All groups share one centre, and each spreads out both ways along 14 directions, with some noise.
In the rows, 128 means zero.
Known rows, each followed by its group:
[116 115 177 113 131 154 141 133 100 136 132 156 167 176 139 102  84 100
 158 150] : J_127
[140 155 115 138 108 143  98 139 141 100 175 118  89 157  77 148 106  95
 122 172] : J_409
[120  74 135 177 161  89 143 130  98 134  96 158 156 108 106 151 139 118
  69  93] : J_409
[137 105 205 126 106  98 112 105 102 129 112 135 112 159 116 175  76 112
 151 147] : J_806
[ 95  83 116 171 153 105 117 122 142 101 145 150 100  66 124 139 114 123
 126 162] : J_964
[125  87  89 143 132 150 131 147  68  86 147 152 144  99 106 168  67 110
  74 167] : J_127
[111 118 194 114 144 155 170 128 144 142 114 160 192 136 124 138 131  93
 157 132] : J_54
[166 158  97 149 159  88 132 126 101 108 106 129 160 161 143 130 168 118
 173 110] : J_127
[ 94 114 194  90 137  76  89 120 152 177 103 167 126  94 103 108 101 129
 171 112] : J_409
[127 144  98  90 159  73  76  91 148 122 141 167 158 126  82 147 148 131
 144 123] : J_806
[118 108 146  71  91 136 129 144 162 177 132 135 148  70 109  96 106 125
 148  95] : J_964
[156 138 147 163 151 161 134 107 135 129 166 150  44 122 133 168 142 136
  88 132] : J_54
[127 144 171 122 171 122 131 136  85 130 157 123  65 129  86 105 125 130
 144 140] : J_54
[142 163 149  98 109 117 122 165  65 115  99 126 134  63 118 113  57 157
 175 130] : J_964
[187 162 137 102 120 133 158 120 132  68 170 143  86 118 121 159 117 147
 180 149] : J_409
[132 128 138 118 122 144  87 112 150 187 189 123 135 137  98 231 118  98
 116 109] : J_409
[118 135  94 113 165 115  64  84 107 133 109 192 141 145 101  61 145 120
  73 154] : J_409
[139 179 108 102 132 170 130 149 121 147  87 149 208 117  93 189 139  97
  91 122] : J_806
[143 141 169 141 127 175 155 107  81 111 127 112 191 151 122 139 139  81
 162 174] : J_54
[101  86 177 128 140  82  92  59 114 117 145 143 175 170  81 102 130 113
 127 146] : J_54
[112 113 167 100 130 145 150 131 138  78 161 170 145 184 100 178  68 119
 122 165] : J_964
[123 183 140  94 157 145  60  83 102 156 130 168 144 102  98 136 121 127
 123 154] : J_409
[153 129  88  62 106 130 131 159 139 144 106 127  80  93 120  89 135 110
 156 140] : J_54
[131 124 126  58 127 109 137 138 155 117 100 149 149 136  67 207 126  96
 118 143] : J_964
[195  68 116  90 100 157 172 116 169 181 189 163 128 138 114 146 162  82
 111  69] : J_964
[ 75 152 141  70 128 135 140 113 133  88 124  80 163  91  50 113 153 158
 110 155] : J_127
[145 189 128 148 142 124 114 180  98 140  75 146 161 165 117 131 115  80
 160 138] : J_127
[133 143 130 168  87 130 136 123 157 108 108  87 136 124 125 143 153 141
  89 115] : J_127
[111 159 129 150 133 150  86 153 116 119 149 175 160 130 126 172  42 126
 124 151] : J_127
[162 130 218 171  95 159 147  81  91 114 113 114 120 121 164 143 109 121
 153 169] : J_806
[117 156 131 123 105 147 112 165 153 103 162 164 176 154  64 166  70 109
 105 134] : J_54
[121 118 104 124 112 139 122 104 142 117 114  88 132  70 118 165 159  98
 137 177] : J_127
[125 151  95 127  92 141  95 112 141 123 123  80 156 117  92  50 171  83
 149 171] : J_409
[104 140 163 156  90 150  72 123 146 156  99 160 168  98  96 105  88  92
 100 153] : J_409
[170 142 132 137 123 128 143 120 120 120 102 159 206 128 120 121 150  80
 175 126] : J_54
[104  92 157 133 114 103 103 125 143 148 113 147  73  76 130  78  98 146
 122 130] : J_54
[165 160  85 119 151 179 109 145  81  99 179 189 128 144 111 166  69  87
 135 186] : J_127
[143 105 149  83 145  79 105  86  98 143 113 130 142 144  73 142 156  82
 159 146] : J_964
[135 149 149 132 149 127 128 172 174 123 142 216 132 129  95 113  98  79
 175 138] : J_54
[115 128  73 137 167  89 107 144 150 140 101 165 182  76 111 160 152 121
 118  93] : J_806
[157 106 157 117 118 154 132 117 125 196 111 131  73 110 163 176 132 101
 124 122] : J_806
[108 153 139 161 102 150 108 152  98 134 137 100 142  80  90 120  92 158
  67 108] : J_806
[150 135 140 153 160  80 131 170 114 123 111 172  75  92 128 100 106 131
 176 113] : J_806
[165 155 120 130 170 154 161 116 121 106 147 148 124 231 137 207 162 110
  99 133] : J_127
[112 127 152 107 127 178 117  87 167 147 113 150  66 106 116 126 157 115
  67 176] : J_806
[127 168 111 123 114 180 107 174 151 137 144 163 148 115 101 141  85  79
 137 161] : J_54
[134 170 124 130 134 166  92  52 145 114 128 140 175 167  96 142 184 101
  80 171] : J_409
[147  92 111 121 108 149 108 137 146 194 124 131  92 121 156 206 117  64
 134 138] : J_806
[135 147 183 137 134 184 136 117 139 168 108 175 116  87 129  83 142 112
 106 135] : J_127
[172 157 110 130 108 192 146 135 166 136 170 132  95 190 138 175 142 105
  88 124] : J_127
[157 154 196 143 109 188 122 100  55 160 152 108 130 176 123  89 114 117
 104 133] : J_964
[102 117 116  75 122 109 136 168 172 152 128 113  96 101 123 101 128 124
 183 122] : J_964
[104  62 114  97 159  87 152 140  71 152  86 124 157  77 110 151 129 146
  90  87] : J_409
[110 139  97 105 160 171 145 131 134 136 118 155 186 133 111 160 153 112
  73 126] : J_806
[125 107 114  96 122 112  88  86 158 133 154 160 119 114  85 166 124 145
  61 119] : J_127
[107 148 146 103  82 187 144 132 129 107  81 126 178 112 130  56 112 117
 124 181] : J_409
[119  99 163  87 119 160 187 144 113 122 108 124 178 178 126 108 121  82
 156 158] : J_127
[111 127 156 109 149 106 142 190  82 135  97 138 111 170  97 142  81 120
 117 124] : J_964
[146  81  88 129  66 135 126 142 129 131 149 102 125  83 135  98 102 117
 134 124] : J_127
[127 107 178 138  97 135 157 141 155  91 129 134 117 107 109 136  95 102
 160 170] : J_964
[142 122 120 145 168  72 109  82  84 108  93 117 143 130  89 140 185 102
 135 147] : J_409
[124 138 127  74 123 159 135 124 146 115 166 140 137 123 107 139 111 134
 136 146] : J_127
[133 161 177  82 158 166 145 102 124 139  71 157  91 116 138  91 165 103
 155 188] : J_54
[145 151 164 107 171 168 156 113 134 142 184 153  75 130 144 177 139 151
 139 117] : J_54
[109 122 138  80 147 133 124  42 181 120 152 129 139 186 153 122 190 129
 153 164] : J_964
[114 102 163 127 113 116  96  96  82 143 113 120 194 166  95 153  99 102
  98 137] : J_806
[ 96 121 144 132 142 127 134 123 140 115 122 138 198 120  71 143 140 100
 116 138] : J_409
[165 128  76 180 147 116  98 149  69 106 152 145 114 150 109 145 100  82
 127 156] : J_54
[ 97  85 138 120 135 111  85  94 147 160 143 175 129 132 135  93 108 134
 107 125] : J_54
[135 153 118  92  78 217 134 176 192 193 143 144 101  82 142  98 110 102
 122 121] : J_806
[111 141 131 176 145 180 103 145 145 168 134 135 106  97  75 126 152  48
  96 171] : J_964
[139 137 194 152 122 154 114  86  68 140 118 153 173 138 131  82 106 126
 119 136] : J_964
[172 136 123 159 100 152 113 109  98 122  94 170 205 125 132  92 127  75
 135 149] : J_964
[168 116  83 107  87 134 146 139 117  91 136 103 130 131 119 217 106 130
  95 130] : J_54
[110 111 134 138 172 158 164 101  73  96 123 142 170 144 128  89 151 139
  81 149] : J_409
[163  80 162 137 101  90 133 117 120 124 135 147  71 151 129  90 105 136
 119 107] : J_806
[162 118 147 132  66 139 130 107 138 121 110 116  60  97 143 180 104 172
  52 115] : J_409
[142 143  95 161 154 120 102 126 108 124 136 151 110 196 157  77 135 117
 136 138] : J_964
[150 114 141 110  93 148 124  71 144 117 162 126 140 131 148 106 137 116
 167 157] : J_806
[131 201 152  91 127 155 146 165 143  85 111 166 119 109  72  96 103 140
 125 155] : J_806

New rows. What belongs after each?
[122 109  85 139 132 117  82 138  88 116 155  99 100 102  57 158 110  69
 128 190] : J_964
[154 160 124 125 135 161 118  85 120 121 161 120 125 158 114  98 172 108
 138 158] : J_127
[ 87  91 185 179 164 105  92 119 144 193 117 168  86  97 155 179 101 125
 111 111] : J_806
[148 123 112 108 153  83 137  76 111  65 126 156 170 132 103 149 155 158
 117 125] : J_127
[180 106 154 116 131 102 172 128 104 138  60 162 132 117 137  95 157  96
 152 110] : J_127
[125 229  86  98 187 161 130 185 127 157 123 137 165 151 106 105 168 103
 175 118] : J_127
[120 115 166 119 139 123 109  78 103 136 130 131  91  45  93  97 141 156
 102 139] : J_127
[139 140  70 132 185 175 146  99 101 114 130 144 164 140 126 174 189 100
  75 152] : J_806
[183 165 136  75  93 193 141 105 151 159  95 158 153 128 127  98 166  91
 118 136] : J_806
[139  94 136 108 119  83  64 111  88 178 139 108  84 127 138 146  91  89
 206 153] : J_127
[146 169 141 110 131 138 145 144 165 106 131 127  84 176  97 149 149  97
 150 157] : J_409
[147 149 134 139 165 124 115 114  82 119  78 154 136 109 131 162 134  86
 157 181] : J_54
[156 157 159 129 110 137 119 121 130 135 131 130 123 224 132 149 121  95
 148 141] : J_127
[122 102 100  74 162 145 157 151 111 139 114 138 125 150 115 186 132  84
 122 153] : J_806
[136 121 141 106 164 182 150 100  91 153 133 134  73 151 176 102 151 123
 121 163] : J_54
[108 135 231 135 112 142 116  92 157 131 136 180 150 153 132  88  91 134
 144 140] : J_806
[119  89 200 138 151 147 170  92 124 143 139 131 148 146 126 119 163  86
 154 143] : J_54
[150 151 145 152 119 140 149 131  94  60 150 140 154 176  91 129  95 144
  87 136] : J_806
[181 172 125 134 137  99 106 138 132 161  86 171 130 132 138 109 153 105
 174  97] : J_127
[101 130 189 124 116 108 107 110 125 144 136 102 141 103  48  88 135 131
 109 114] : J_54
[115  95 154 133 119 181 191 135 127 108 109 114 120 116 131 193 124 112
  77 160] : J_127
[ 91 147 124 183 126 128  86 134 107 116  84  92 162 110 103 167 120  96
 108 175] : J_127
[134 100 102 136  85 130 129 138 147  95 148 135 143  93  89 154  98 129
  76 123] : J_409
[127  67 129  86 107  97 127 120 139 135  85 140 129 149 106 185 115  78
 113 158] : J_806
[169 144 118 193 121 151  91  85 117 116 140 160 142 105 162 156 125  87
 156 172] : J_54
[208 116 128  89 115 105 155 126 126 129 111 159  80 110 139 157 136 113
 165 112] : J_127
[110  63 128 134 112 160 137  85 173 121 153 141 104 133 153 106 138 111
  97 165] : J_806
[ 96 126 154 115 198 154 144  96  94 118 135 165 163 139 160 132 129 132
 155 165] : J_964
[114 143 139 139 100 207 132 140 134 148 179 109 157 130 119 176  99 127
  73 123] : J_54
[126  94 108 101 112 168 139 126 195 149 124 166 118 116 159 118 138  70
 150 167] : J_806
[136 132 166 135 174  78 134 143 100  85 123 186 114 137 107 166  83 139
 159 135] : J_54
[113  75 123  84 146 107 113  88 142 143 137 157 113 136 132  69 149  96
 171 161] : J_806
[104 103 119 145 173 108 123 187  48 135 132 131 138 166  97 165  72 104
 112 129] : J_806
[116  98 165 125 142 114 127 121  90 168  84 110 115  71 134 104 139 104
 172 145] : J_127
[119 155 105 178 114 201 130 125 131 105 188 116 176 116 135 146 118 141
  83 131] : J_806
[115 118 142 137 128 163 156  81 142 106 125 103 106  71 101 157 182 144
  52 154] : J_127
[119 137 113 114 167 163 151 138 108  74 109 213 160 168 115  70 108 117
  84 170] : J_409
[115  93 168  97 142 139 141 128  77 143  88 147 168 131 108  88 113  68
 159 175] : J_127
[145 103 175 140 106  93 137  90 145 118 128 140 199 132  89  91 156 101
 167 111] : J_54
[146 140  86 103  94 158 118 131 161 108 201 149 145 119 135 123  95 149
 140 119] : J_127
[123 142 195 178 111 103 127 127  87  98  85 122 144 137 106 105  97 157
  99 121] : J_127
[111 128 152 133 161  92  95 103 145 124 129 168 144 122 127 180 116 112
 178 150] : J_806
[115 119 133 113 106 106 106 160 155 115 150 127  76 152  72 149  87 107
 120 150] : J_409
[143 134 102  96 135 167 145 120 130 120 136 145 110  85  60 111 166 129
  41 132] : J_127
[ 91 115 102 104  93 144 100 128 140 139 139  91 120  62 115 143 105 162
  78 127] : J_964
[129 176 126 165 171 111 108 148  94 148 102 128 142 184 106 128 150 121
  98 102] : J_127
[166 122 111 102  93  96 116  97 117 109 152 107 160 107 125 161 124 138
 171 117] : J_54
[176 152 108  93  82 182 110 122 137 145 189 113 111 125 147 121 113  90
 205 166] : J_806
[104 169 156  95 107 175 106 112 148 142 117 150 147 107 118  72 114 133
 122 158] : J_409
[199 140 107 132 156 116 163 135 110 118 105 157 114 176 138 173 165 106
 123 107] : J_127
[125 120 171 101  76 175 125 115 104 152  58 118 182 141  97 153 112  69
  76 171] : J_806
[143  98 143 125 141  81 116  87 145 122 133 161 150 111 120 192 133 114
 157 121] : J_54
[ 62 125 106  98 167 162 131 125 151 140 152 112 186  99 147 166 140 117
 171 162] : J_127
[175 160  89 121 106 126 115 157 111  98 174 142  94 103 114 143  79 165
 122 105] : J_127
[ 93 111 150 107  90 164 101 113 168 142 124 142 135 136  98  53 117  84
 113 181] : J_54
[162 109  80 111 147 137 146 179 118 133 176 149 132 186 111 169 113  60
 160 133] : J_409
[109 122 165 133  85 134 135 126 170 122 131 108 138  88  92 149 120 136
 103 121] : J_409
[ 98 154 151 132 138  78  67 130 126 125 144 163 194 134  76 122  76 136
 151 112] : J_806
[134 150 122 112 125 222 103 116 182 206 152 152  68  96 159 162 145  83
 118 159] : J_806
[125 116 109 149  86 152 112 132 138 107 139 124 176 127 148 151  88  90
 156 173] : J_127
[ 77 139 172 108 131 188 104 106 132 142 146 153 145  72 110 117  91 116
 136 192] : J_127
[116 139 168 101 101 135 128 109 156 125 155 103 150 118  61 187 129 140
  90 113] : J_54
[105 114  96 109  90 115  63 125 125 150 120 120 141  70 122 147  78 134
 120 141] : J_54
[150 160 118 125 144 141 101 142  85 149  99 134  72  90  52 134 145  95
  64 150] : J_127
